The same things were measured in two ways. Each way mixes the same 8 hidden numbers, adds some noise and spreads widely along 6 directions of its own, which tell nothing about the thing.
Some things both ways: the first way, then the second way.
[ 15 -16  -7 -19  12 -18  14 -12 -16 -14  19   0 -14 -21 -14   8  -9  14]
[ 17   8 -40   7   0  -8   3   4  -8 -24 -19 -17   8  -6   6   2  19   1
 -12  -6  11  -5  10  -7   0]

[-10 -16   9 -11   3  -2  14 -17  -9   3  22  -2 -27 -14  -1  16   8  -9]
[ -2   3  -7  14  16   0  -4  19   8  -1 -14   5  14   8  -8  19   2   7
   4 -19   4  -3   0 -11  12]

[-15  10  22  20 -19   7  -4   6  -6  22 -10   2 -18  -7   8  13   1 -23]
[  5   2 -30  -4 -12   5  17  12  20  -9 -13 -16  -2   1   1   3  12  14
  -4  -3 -13 -20  -1   5  25]

[ 10 -42  13 -23  11 -11   5 -28 -24 -33  53  -1  -9 -41 -15  39  -9 -24]
[  6 -36 -11  10  -3   7  -6   2  15  15 -28 -10   9  15 -18  11 -11   7
  14 -13   0 -11  -8   0   3]

[ -4  12  -3   8 -20   3 -24  19   8   8 -26  -1  16  16  24  -1 -11 -17]
[ 20 -23  21  12  -6   7  -3  13  20  18 -14  -3  -3   1 -26  19 -10 -20
  22  -7   2 -18 -16  -9   6]

[ -4   1 -16  -9   8  -8 -11 -12   6  22  11   1  12  -3  -6   6  10  10]
[ 22  27  -1   2  18   1  -2   8   3 -14   0  -3  10  -9 -11   8  19 -15
  -8 -15   7   9   7  -7   0]

[-16 -11  27  -5 -11  -4 -11 -20  13   7  18   9   5 -25   6  14  18 -20]
[-28 -30 -20  10  -7   6  22   4  -5 -16  -3  -7  -5 -31 -11 -13  14  12
   9  -6   9 -20  -2  31  -6]

[ -7  13   5  29  -4  18 -13  28   1  -6  15  12   3   8   7  -1  -7   0]
[ -3   7  -7   9  14  -2   9  12   5 -41 -12 -12  18 -24   2  -6  13  -1
   6 -19  13 -18  -9 -18  19]

[ -2 -11  19  -4  -3   7   1  -3  16 -31  24   1 -19  -4  -1  -6   7  11]
[-30 -14 -11  -4 -18  17  23   4  -4 -19  -5   6  -6 -28  -3  -5  33   7
   9  20   5  -8  12  35  -6]

[  7  31   9  13   5   7   5  21   7  -9  -3   2  28  10   5 -16  -2  25]
[ 23   7  19 -15  -1  11  10   2   4 -28  -4  -1  -7 -27  10   5  33 -28
  -1  20   7   0  12   9  -5]

[-27 -12  26  24   1   9  -8  26 -20  28  10  -3   4  15   9   9   2   2]
[ -8 -19  11  24   2  -2  -3  27  -2  18   4  16  -4   4 -29  13  -7  -3
  16 -20   8 -17 -12  -2   1]

[ -3   6  -5  13   7  -5 -12   9   2  14  10  17  21  -5  -6   4   3  13]
[ 10 -18  11 -16 -19   8  -1  -4  11 -14  -2   0   1  12  -2 -19  21  -6
  -3  16  -4  -9   2  -4   3]

[-28   2  -1  12 -10   5 -18  21  10  30  -3   4  -6  13   3  -1  11  11]
[ 11 -16  13  15 -15  -4 -19  14   6  21 -13  11  -2  38 -23   8  -2   1
  13  -6   1 -18  -8 -21   9]

[ -1  -5   8 -16 -16  -3  -1 -21  21   1  -1   1 -23  -7  17   7  13  -9]
[-13 -29  23   6   0   9   8  17   9  -2  -4  11   5 -12   1   7  14   4
  23   5   3  -9  -9  10   8]

[ 34   5  -5  22  26   5   5  20 -34 -40  22   0  30   9 -11   3 -38   9]
[ -6  11 -29   5   3   9   9   8  11 -12 -25 -20  14 -13 -16   9  14  13
  16 -10   7  -6   9  13   5]

[-17  24   0  44  -1 -11 -17  -6  30  26 -10  24  13   6  12 -20  18   4]
[  8 -20 -10 -17 -19  10  18   6  -2 -23  -4  -3 -13 -22  14  -1  23 -17
  -9  25   3 -14  12  18  -9]

[-18  -6  -9   4  -1  18 -17 -12  21   2  -1  -8  -8  29   6  -5  10 -20]
[  0 -25  22 -10 -11  19  16   1  13 -12  14  17 -10 -17  -4 -14  20 -12
  -1   4 -14  -5 -18  18  18]

[  7 -16  -9  -2   8  -7   7   7 -16 -35  10 -16  -5   6  -7  -8 -20   9]
[ 12 -18  -5 -27 -20  21  12   6   8   1   9   0 -12  -5  -9  -7  23  -7
   0  17 -12   2   5  38  -3]

[  1 -11  -7   5   4  -5   2 -15  -8  16  -4   4 -17   4 -10   4   2   5]
[-3  8 34 -3 26  4  8 30 21 16 24 11  4  0 -1  8 24 16  6 -7 -9  5  6 16
  7]

[-22   3  12 -15  -1 -15  -1 -14  12  21 -13  -1  22 -13   4   6  19   5]
[  0  -3 -10 -15  11  19  -9 -15  21 -17 -26  -5  31  24  -3  -9  22  28
   4  -9  -9  20   4   7  17]

[  9  39 -15 -10   2   4  19  13   7  18 -37 -10  24  21  16 -25   2  30]
[ 20  19  23  10  11  -6  -9  20  -3  -8  -9   7   1   3   3  16  26  -6
  13  -3  13  -3   5 -13   9]

[  2   1 -13  18  20   3  11  -9   3 -22  25  15  -7  -5 -15 -12   1  -5]
[-11  -8  12   3  12   0   7  24   8  -1   2   1   3  -7  -1   9  12   7
   8  -1   7 -13  11   7  -5]

[  0 -33  -6   7   5  -1 -19 -27   0  10   9   9 -10  15  -6  14   1  -4]
[ -6  17 -21  -1   8  17  20  -6  17 -14   2   3   7 -19 -18   2  18  -3
 -22 -12 -10  11   6  14   6]

[  5  -6   8 -10 -17  -3 -10  -6   6   7 -19   1  -4   2   2   3   2  13]
[-15  13  -3  10  14   9   4   4  18  -3 -18  -2  23   0  -9   9  25  27
  16 -10   0  11   6   7  12]

Other things, the second way, with their names:
(156): [ -9  -9 -12   7 -19   3   7  -5   8   5 -16  -6 -11   9 -14  -4  20  17
   2   7  -2 -17  14  17  -3]
(292): [ 22  -1 -18 -17   1   9  12   7  -5 -45  -9  -5  -1 -25  24  -3  28 -12
  -9   1   1  -3  -1  12  19]
(472): [ 25 -15  26   2  35   2 -12   9  12  -3  -2   8  13   5   2  11   1  -8
  -3 -26   1   7  -7  -9   6]
(314): [ 27 -12   4  19   3  -8   4  10   7  11 -17  -9  -2 -10   7  25  12 -10
   8   1   8  -7   1  -4  -4]
(198): [ 13   3   9   7 -22   5  14  10   8  17   8   7 -26 -11 -18  12  22 -19
  -1  14  -4 -12   4  15  -2]
(411): [-30  -3   0   2 -23  15   8   0  19  -3 -21   6   7  13 -13   0  24  24
  15  17  -6 -12   8   5  14]
(657): [-10   7  -9  21  14   2  -5   3  10  -2 -36   3  14  12 -10  29   2  11
   0 -13   9  -5  15 -13   2]
(589): [  5  21  -6   8  20   7   7  10  16   6 -21   1   7  -5   0  38  19   7
  -2  -3   1  10  22  10   0]
(616): [-19 -11 -21   5 -22   1  19 -12   6 -26 -12  -8   8 -12   9 -19  34  15
  -8  16   1 -12   7   1   2]
(504): [ 14   1 -31  17   6  -2   2  14  -2 -10 -28 -16   7 -11  -7  18   6   3
  15 -21  12 -10  -5   1  12]
(417): [ -5  -8  26   2  33  10  16   0  15 -25  15  12  17 -33   7  -5  22  -7
 -12 -16  -2  13  -8   5   7]
(362): [ -9 -31  25 -15 -12  14   0   5   4 -16  -6   9   6   3   6 -18  30  10
  23  16   0  -5  -4  16   9]
(573): [ -9   0  -8  -3  -6   5  -1   1  19  10 -13  -5   9  27 -12   1  16  24
  -3   7  -4  -4  23   5  -7]
(511): [-18 -12  -1  -8   0   8   9  21   2 -27  11  10   6  -5  -4 -18  14   9
   4 -10  -2 -15 -11   5  22]
(345): [ -5   3   1 -10   1  19  -1   1  21   9  -8  13  12  18 -16  16  12   1
 -11   9  -8  15  20   4  -7]
(562): [  2   6 -32  -9 -24   5  13  -7   8 -24 -23 -12  -3   1  11  -3  31  11
 -13  19  -5 -12  17   6   9]
(178): [ 21   6  13  16  17  -9 -11  13   8  -3 -21  -2  13  11   7  16  16   6
  13 -14   7  -2  -3 -20  15]
(26): [ -7  10 -15   4 -15   2  24  12   2 -26  -9 -11  -4 -31   6  -1  35   2
   9  14   7 -18   6   9   9]
(685): [ -8   1  -5  10   9   0   8  18  -5 -21 -13  -5  15 -27   1  13  18  -8
  11   4  24  -5  13  -4 -14]
(608): [ 12  -3  -5   6  -6   2  -8 -15  18   9 -25 -10   0  27 -15  -1  15  17
   0  -7  -7  -6   8   3   5]
(553): [ 28 -34  23  10 -14   8  -1   4  12  18 -17   4 -12  -5  -8  23   3 -27
  17  10   2  -9 -13   1  -1]
(721): [ -4 -19  23 -14  -7  12   6  -7   7 -34  -4   9  -2  -4  12 -25  32   5
   2   7  -6 -11  -7   9  21]
(134): [ 13 -14  37   7   9   3  -3  10  23  28   3  11  -1  12  -9  20   6  -8
   0   2  -6   0   4  -4  -6]
(311): [-26  -9   9 -21  -3  23  11   7  27  -1   4   4   0  13 -17 -12  17  26
   4   3 -16 -10  11  31  10]
(548): [ 22   8  26  13  23   2  -3  12   8 -13   3   9   4 -17 -19  14  -2 -36
  -5 -26  10  -5 -12 -23   6]
(396): [-11  12 -19 -10 -24  17  16  -1   0 -29 -13   2  -2 -17  -8  -3  32  -7
  -1  20   3  -5  13  12   4]
(558): [ 10 -17 -20  26  -5   1   9   5   5  -6 -29 -10   8 -26 -13  30 -10 -30
   3  -4  18 -15  -6 -20  -8]
(591): [  0   0 -24  -8  -5  20   6  -7  18 -14 -30  -9   8   4  -7   3  19  20
  10  -7 -11   1   0  23  25]
(406): [  4  14  -5  -9   4   0  -2  16   0 -19   2  -5  11   7  -1 -17  34  20
   9  -7   1   0   2   7  16]
(247): [  7  13 -14 -12 -18  18   9  13   5   0  -2  -4  -8  -7 -30   5  18 -11
  10   7  -2  -2   7  25   1]
(243): [ 24  24  11   7  17   3  -7  -2  22  -8 -17   3  16   9  -4  20  14 -11
 -12 -10  -1  10   4 -27  14]
(379): [  8 -11   6   5 -16   7   5  10  16  -4 -11   1  10  -5  -7  13   7 -21
   5  15   3  -9  -5 -21   4]
(188): [  7  -9   1   7 -16 -13   1   4  -8 -12  -3  -7  -7   5   8 -20  34  13
   6   8   7 -18   3  -1   3]
(566): [ 28 -25  33   0  11  -5  -1   4  11  15  14   0 -17   7   1  -5  13  -4
  -7  -8  -6 -10   0  12  -6]
(441): [-22   9  -7  -8   3  18   2   8  15  -7 -23  -3  22   7  -9   3  30  36
  27   3  -1   9  12  23  13]
(96): [ 23  -2  -2   4   5 -10  -5  10   2 -19 -20  -9  11   6  27   2  29  12
   7   0   5  -5  -1 -14  18]
(340): [  7  15  12  12  18   8   5  -2  17  -9  -6   2  11 -16 -20  13  11 -17
  -5 -15   6   4   2 -10   0]
(402): [ 19  -5 -22   2  -7  -8   3  20  -6 -16 -15 -12   1  -5  11  12  10 -10
  -3   7  13 -18  10 -12  -4]
(65): [-22 -12   0  14 -15  15   1   1  -1   8 -21  16  -4  -1 -32  21   5  -8
  11   9  12  -8  14  10 -18]
(276): [ 20 -12  19  25  10  -5  -1   8   8   5 -24  -2  -5  -8   5  21  14   2
  22 -14   4 -13 -13  -1  18]
(304): [ 10  -9  -2 -22 -12  13  11   7  -2 -25  -5   5  -5 -14  19   1  32 -11
  -7  26   0   0  14  17  -2]
(425): [ 44   8  11  13  -3 -10   4 -13  13 -18 -20  -9  -8  -9  18   9  25 -23
 -17   4   1 -12  -1 -27  12]
(405): [  2 -35  12  -1   2   8   3   1  20   2 -10  -1   5   7   3  -3   8  12
   6  -5  -9  -9  -8   8  11]
(196): [  9  -6 -29 -12   8   6   7   8  17 -25 -17 -18  14   4  12  -5   9  16
  -8 -13  -8  -9  -1   2  23]
(73): [  8   0   3  30   6 -13 -15  16  -6   8 -28   0   6  15  -6  20  12  12
  25 -14  16 -11   0 -14   6]
(604): [  1   5 -16   5  10   7  13   6   4 -15  -7   3   5 -22  -3  18  13 -12
 -16  -4   6   3  13   4  -6]
(728): [-14 -20  10  -7 -10   8   1  -4  12 -14 -15  -2  12  11   8 -20  34  30
  19  11  -3  -6   2  13  13]
(319): [ 14  -6  32  12  17  -1 -10  10  10   7 -18  10   8  11  12  18  25  13
  21  -5   2   5  -2  -2  14]
(267): [-36 -11  30  -7  26  18  11  11  19 -19   4  20  24 -15   8   0  25  18
   7   0  -1  11   8  13   6]
(695): [ 19 -43  55   9  -2   6  -2   7  17  13 -10  16 -11   2   9  12  13  -7
  25   4  -6 -11 -22   2  19]
(4): [-14   4  16  27   8  -6   3  15   2   9 -10   8   6  -9 -11  23  17   2
  13   3  18  -7  15  -7 -15]
(722): [ 18  -2 -12 -21  -4  12   1   6  26   0 -14  -5   0  29   7   3  17  21
  -7   0 -24  -1   4  13  27]
(320): [  5  12  -5  -2  13  11   2   5  18  -5   1   4  11   5 -22   6   4  -7
 -15 -17  -5   5   4  -6   6]
(630): [  0 -20 -22   0 -41  10  15   2  -4  -5 -13  -5 -22 -10 -15  -7  20  -3
  13  15  -1 -25  -4  24   6]
(61): [ 14 -18 -16   1 -25   8   0  -4  11  -9 -40 -10   2   7   0  16   7 -10
   5  19   4 -15   6 -10   2]
(32): [ 21 -22  32  19  15  -3  15  12   5  11  15   3 -14 -39   0  15  13 -28
   3  -7   7  -7  -8  10 -12]
(72): [ 11 -20  12 -12 -19  15  -2   3  18   1  -6   5   3  15  -9  -8  16   0
  14   8 -13  -3 -16   5  22]
(436): [ 20  -5 -10   7 -14   1  13   3   0 -11  -7  -4 -14 -17   4   0  26  -5
   2  -1  -3 -12 -11  11  18]
(53): [ 12  13 -28  -5  -6   6   4   4  20  11 -26 -14   7  14  -6  28  13   4
 -10  13  -3   3  30   3 -11]
(180): [ 31 -13  31  -1  -2   7  -1   0  14  -6  -8   5   0  -6   3   9  15 -28
   2   9   0  -2  -7 -11   5]
(108): [  9   3  -2   5   6  -1  -7  27   2  20  -1  -1  11   9 -17  24   7  -6
   9   3  12   5  16  -3 -20]
(486): [ 19   0 -10   8  -7  -1   1   4 -10 -17 -28  -6  -4 -14   9  19  24 -13
   7  11  16  -7  12   1  -5]
(628): [  2  10 -37  -6  -9   9   4   4   3 -32 -23 -10  20  -5  -4   2  17  -4
  -4   4   7   0   7 -10   7]

Some of these things the first way, each followed by its name:
[ 16  -1 -12 -26  -5  -1  -1 -14  11  -3  -8  -2   3   1   7   8  -3   4]	(180)
[ -7  -4  -3  15   2  -3   4  29 -23  15 -28   0  20  27  11 -12 -16  14]	(320)
[ -1  12   8   7  -5  21  -2 -12  19 -12 -11  -7   5  21   9  -8   4 -16]	(695)
[ -3   2 -17  -4  -5  -4  -8  19   5   3  -1  -2 -12   9  -5 -13   1  25]	(406)
[  0 -11   8 -14 -15   0 -14 -11  27 -12  16  13 -16 -18  -7   4  15  15]	(728)
[-11  10 -21 -11   1   9  -3   5  14 -10  -5 -18  -6  14  -3  -1   1 -15]	(72)
[  4 -22  11 -19 -19   0 -19  -3   6   9  -3   6  -4  -5   7  14   2   8]	(340)
[  6 -18   6  12  -7  -8 -12 -11   1  -3 -15  12   1   4   7  -5  -7  -3]	(405)
[ 21  14  15   2 -10  14  -2   8  -8  -7  15   4 -11 -11  -1  16  -6   8]	(26)
[  6  -4  -1   9  -6 -18   1   1  -1  -6 -13   8 -18 -12 -16  -6  -7  15]	(53)
[ 11  -3   8  -3 -12  -5   2  -3  -6 -12 -16 -10 -11  -5 -10   2 -11  -1]	(314)
[-13  14 -15 -10  12  16  12  -6   8  -7  -1  -9  -1   9 -16  -2   6  -4]	(243)
[  2   0   1 -16  -7  -5   2 -22  15  -2  15  -3 -33 -21 -15   8  14   4]	(96)
[-16  -9   6   1  -7   3  -7   8  26 -14   5   5  -1  12  13 -22  11  20]	(65)
[-11   7  -1  -5 -19  -2 -12 -10  43 -12   6   9 -27 -16   1  -2  15  -7]	(61)
[-26  -6  10  12  -8   6  -3  11   4  22  15   7 -16   6  20   4  13  -4]	(511)
[-22  29   0   7  12   2   7   2  17  -5  16   4   7 -16  -9  -4  16  -2]	(685)
[ -4  12   5   2   5   9  -5  -3   4 -10   3 -17  15   5  -3   7  -2 -17]	(553)
[ -2  22   1 -15   5   2   9  15 -15   7   6 -21  28  -3   8   8  -6  -2]	(247)
[ -2   8  13  -5  10   0  21 -12  -1 -12  20 -14  -8  -8  10   3   7  -4]	(292)
[-14  27 -24 -10   8  -3  13   7  11  -3  -3  -8  -3  -3  -1  -7   8  -8]	(628)
[  4  11   3   7  -1   6   5  12   1   4 -22   8  12  12  -5 -13   0  26]	(4)
[ -4 -29  42  20 -10  -1 -13  -2  -4  16  16  26  -9  -6  11   8   8  31]	(657)
[ 18   2  28   5  -2  19   3   5 -18 -13  -3 -14  19  13   5   5 -13   1]	(276)
[-25 -13  22  10   3  11 -12 -20  14   0  47  24  -8 -30  -8  16  26 -21]	(311)
[-10  17  -3 -10 -19  23 -13  -6  39  -5 -21   0 -13   3 -14  -9  14  -6]	(425)
[ 40 -32  -7  -2  12  -1  -1 -18 -28 -33  11  -3   5   9 -14  12 -29   1]	(32)
[  0   9 -24  -5  16 -37   7 -15 -11  34  -4   7  11 -19  -9   8   1  11]	(108)
[ -3  -3   2  -5   5  -3  23 -19  12  -2 -17  10  -5   7  12 -15   9   6]	(267)
[ -2 -28  12  -1  13 -10   8 -12 -17  -4  18   2   4  -2  -1   4   0   3]	(472)
[ 18 -21  17 -19 -13  -4  -1  -2  -8  -9  -3  12   4 -15  -1   1  -3  19]	(156)
